All groups share one centre, and each spreads out both ways along 9 directions, with some noise.
Known rows, each followed by its group:
[ -3   1  11   6  15   1   3 -11  11   6  27   8   2   8]
Q_878
[  2 -28  28 -22  22  16  -4 -12  14   4 -15  -5   7   5]
Q_965
[ -5   2   3 -19   5   7   6  19  -3 -18  -7  27 -11   6]
Q_878
[ 11 -14   3 -19  18  -3 -18   2  11 -19   3   2  -1 -16]
Q_965
[-27  10 -13   0 -20  15  25  18  14  -6 -18  15 -12   5]
Q_303
[-16  -3  10 -12  -2  27 -11  -4  25 -15 -13   1 -15  -1]
Q_965
[-29   1   1  10 -16   3  10  -5  -5   2  -1   5   2  -7]
Q_303
[  8   5 -10 -12  -2  -7   0  13 -19  -8 -22   2  -3 -16]
Q_965
[  5  -7   3 -13  -2 -14 -10  -1   6  -4  14   7 -10   9]
Q_377
[-23 -11  -5 -26   6   8   4   0   8 -20   9  23 -21 -17]
Q_878
[ -3   9   1 -11  -2   4  11   0  11   7 -15   5 -17   5]
Q_377
[ -3  10   2  -5   5   6  -6 -15 -13   1 -24  17   5 -28]
Q_878
[ -8   0  -9  13   8   7   1  -6  12  -5  18  -6   3 -14]
Q_303
[-13   4   7   5   2  24 -11 -16   7  -7  -5   0  -2 -13]
Q_965
[  9  -2  -8   0  28  15  11  27 -11 -20 -15   7  18 -16]
Q_303
[ -8   1   0   9  13  20   4  15 -13 -21   3  17  15  -6]
Q_377
[-14  21   8  -2  -8 -13   4  -7  17   8 -21 -14 -13 -16]
Q_878
[ -4  -1  12   0  -2  22 -10   7  -4 -14  -8  -6  -1  11]
Q_965
[ -7   9  -2 -11   8  21   2   8  -5 -15  -7 -15 -23 -10]
Q_377
[10  8 10 -4 14 -7 -1 -6  0  5 -1 16  5 -3]
Q_377
[ -2  12  -4   8 -17  27 -13   3  17 -14  18  29 -16  33]
Q_965
[ 20  -5   4 -27  11 -12  13  14   0   8 -10  24  -6  22]
Q_377
[  5  -6  20   9  -2  10   0  16 -26  -3 -22  43  36  25]
Q_965
[-15   4  28   3   8  14  -1  -3  -5  -4 -11   8   9   0]
Q_303
[  6 -10 -10  -7  10   7   3   5  10  -6   7  11   0   0]
Q_878
[  6   9  11  -8  -3 -38 -21  -4  21  -5   9   2  -6  -7]
Q_303
[ 32 -24  -9 -25  10   9 -14 -16  32  13 -17  -1  -4   6]
Q_303
[ -8   7  -5  13  -4 -26  -7   0   3  -9  22  11  10 -17]
Q_878
[  5   5  11   3   1 -14  -1   4  24   5 -14   0  11   3]
Q_377
[ 18  -2 -10  12   5   1 -17  -1   3  -6  21   2   9   3]
Q_878
[ -3  10  12   8  -3  27 -18  19  30 -29  11  -2 -11  29]
Q_878
[ 16  -3  -5  -7  19   1  -9 -10  22   0   2  -5   1 -14]
Q_303
[-11  -3   6  -3 -11   5  -9  15 -16 -21 -43  24  22 -21]
Q_878
[ 11  23  14  -9  37  27   3 -21  -9  10  -9  -9 -15 -17]
Q_377
[ -3  13  25  -3   7  -6 -11  11  -2 -17  17   3 -10  16]
Q_303
[ 10  19   5 -19   4  14 -10 -11 -12   1 -19  -1 -28  -5]
Q_878
[ -4  -4  -2 -19 -15 -12   0 -22   3  19 -18  -2 -17 -11]
Q_303
[ 3 19  4  1 20 10 10  8 -3 -5 -5 13  0 -5]
Q_377
[-3  3 42 -2 11  3 -3 -5 10  5  4 34 10 31]
Q_377
[ 21  -1  -2 -13  10 -28 -13  -5  -8   1  -8  12  10 -22]
Q_303
[ 28   1   0  10  28 -15   3  25   8  -8  -5   7  33  -3]
Q_377
[ 19   5   9 -12  26 -20   8 -11 -13  19  11  22   2  -2]
Q_965
[-21  37  29  -4   8   6  -4   2  26 -18   7  34 -20   4]
Q_965
[ -4 -21  -8  -5  -6  19 -16  -5  20 -15  -9  10   9  -8]
Q_965

New rows. What belongs after each?
[-29 -22  20  -6  -6  -4  -3   0   6 -13   8   0   5  -1]
Q_878
[-15  23  12  11 -12 -17  -7  -3  27  -2  -6   4  -2  -7]
Q_377
[ -2   3  -8  11   5  -4  -2   7  -2 -11  -6   6  19 -23]
Q_377
[  9   2   3  24   9  -2 -11 -14   9   6  24  -2  20   2]
Q_878
[  6   1  -1  -5   7  -1  -3  -2 -22  -1  15   7  -6   1]
Q_303
[ 19  -1 -10 -16  19   3   6  -2   4   4  29   8 -21  14]
Q_878
[-31  -7   7  12 -16  29  15  17  10 -13  -7   8   6  19]
Q_303
[ 24  26 -19   4  -8   2   6   5 -53  13   3  -5 -19  14]
Q_965
[-15 -18  -4   0  -6  31  -3 -15  -2  -1  -9 -11   2 -10]
Q_377
[  0  19  18  -8   6  -7   1   3  12   0  -3  10 -11  10]
Q_377
[ 17 -11  -1 -16   2  -6   2  -1  23  15 -22 -19  -5   8]
Q_377
[ -1  11   2  11  -4 -23  12  22   9  -2  24  15   2  25]
Q_965
[ -1  -8  16  -1  14  12  -7   6  15 -13   3 -14   3   4]
Q_303
[-11   2  -8  -2   1  -2   3  -7  13  -1  10 -22 -15 -15]
Q_303
[ 13 -17 -14  -2  -8   6  -9 -30  12  21  -2  23   9   3]
Q_303
[ -2  -3  -5  -4   6  13   5  -7  -8   4 -14   7   4 -14]
Q_377
[  8   5   3 -24  13  17  11   7   9   3 -13 -14 -30  14]
Q_377
[  4   3  20 -12  10  -4  -3   3  -1  -1   0  21  -1  13]
Q_377
[  8   8 -11 -20  10   8  -2   2  -3  -9   0 -26 -34 -15]
Q_377
[  4  -1  19  -5  25  24  -2  23  28 -24 -14  -6   5   8]
Q_303
[-16  23   7  22  -8  -3  -3  22 -13 -21  -1  -1   9  -7]
Q_965
[ 2 11  2 -2  1 -4 -1  5 13 -5 -8 23  2 -2]
Q_303
[-37   7  49 -16 -13  -4  -3 -29  18  17 -45 -15 -11 -11]
Q_303
[-13   5  -6 -14 -12  -2  -2  24   0 -26 -14 -12 -20 -10]
Q_377
[ -7  -4  23  -4   6  21  -2  12  -9 -14   8  -3  -6  26]
Q_303
[  7 -18 -12 -30  -9  -2   2  -6   0  10 -16  -7 -22   1]
Q_377
[ 15  14  18 -26  32  16   3  19  -7 -16   2  -8 -30  15]
Q_377
[  3 -13  19 -10   8  21   6 -13  -6  17 -18   9   6  18]
Q_965
[ 25  22 -30 -18 -10 -10 -11  24 -25 -21 -11  36 -18  -8]
Q_965
[-24   6  30   6  -3   0   3   2  18  -3  -2  -2   2  12]
Q_878
[  9   9   9  -7  -6 -22 -14   0  15  -2  -5  34   3   8]
Q_303
[-22  -8  12 -10   4 -30  17   3  -8   2  10  22   6  -8]
Q_878
[ -5   4  -3 -17 -13 -12   1  -4  -4   6 -50 -13  -6 -31]
Q_878
[-10  -9   7 -13   8 -14  11   8   9  -5  29  10 -13  14]
Q_878
[-17   0  21  -4  17 -14  16 -11  17  14  -2  -8   4 -14]
Q_965
[  5   2  -5   7   8   5 -18 -21  -1  -2  20   5   4 -17]
Q_878
[ 1  0  6  5  9  1 -3  5  4 -8  2  8 13 -2]
Q_377
[-10   2  23   6   8  17   7   9   3  -6  -2  31  16  19]
Q_377
[ 22   6 -14  -6   0  -9   5   5 -21   9  -1  27   0   9]
Q_965
[ 14  10  -1 -24  18  10   3   8  17  -5  -6  -6 -28   3]
Q_303
[  0  17   6  -8   9  -4  -6   1 -21 -10 -25  32   9 -29]
Q_965
[  4 -12   0 -19 -14 -30  -9 -14  -2  11  -3  22  -1  -4]
Q_377
[ -2   7  24 -12  25  -1   2 -14  -6   7 -10   6   1 -16]
Q_965
[ -3  -3  -7 -20  -9   4 -12  28  28 -33   4 -23 -32   9]
Q_965
[  7   0   3  -8  35  22   0 -11  26  -2  -8 -26  -5 -25]
Q_303
[  1 -20 -11  -7 -10  -5   4  -1  -1   6  -7  19  11   2]
Q_377
[-20 -21  -4  12 -10  17  -9  12  -5 -29  10   6  19  -3]
Q_377
[ 13  24 -11  -9   8 -11  17  23  23  -1 -15  -9 -20   2]
Q_377
[ -3  -5  -6  -6   1   8  -8 -11  14  -6  -4  10  -1 -15]
Q_965
[ -8  -2   8  -5  -8  -2  -6 -10   9   1  16  17  -9  14]
Q_377
[ 23  -9  -3 -22   3 -10   8  15  33  10 -21 -25 -14  20]
Q_377
[ 21  35   0 -13   7  11 -10  -1 -28  -5   4  31 -28   9]
Q_965
[  3  -8   9   1  11  19   6  15  12  -4 -29 -15  15   3]
Q_377
[ -4  -4  -3   1   8  16  -3   5  20 -13   5  11   1   0]
Q_878
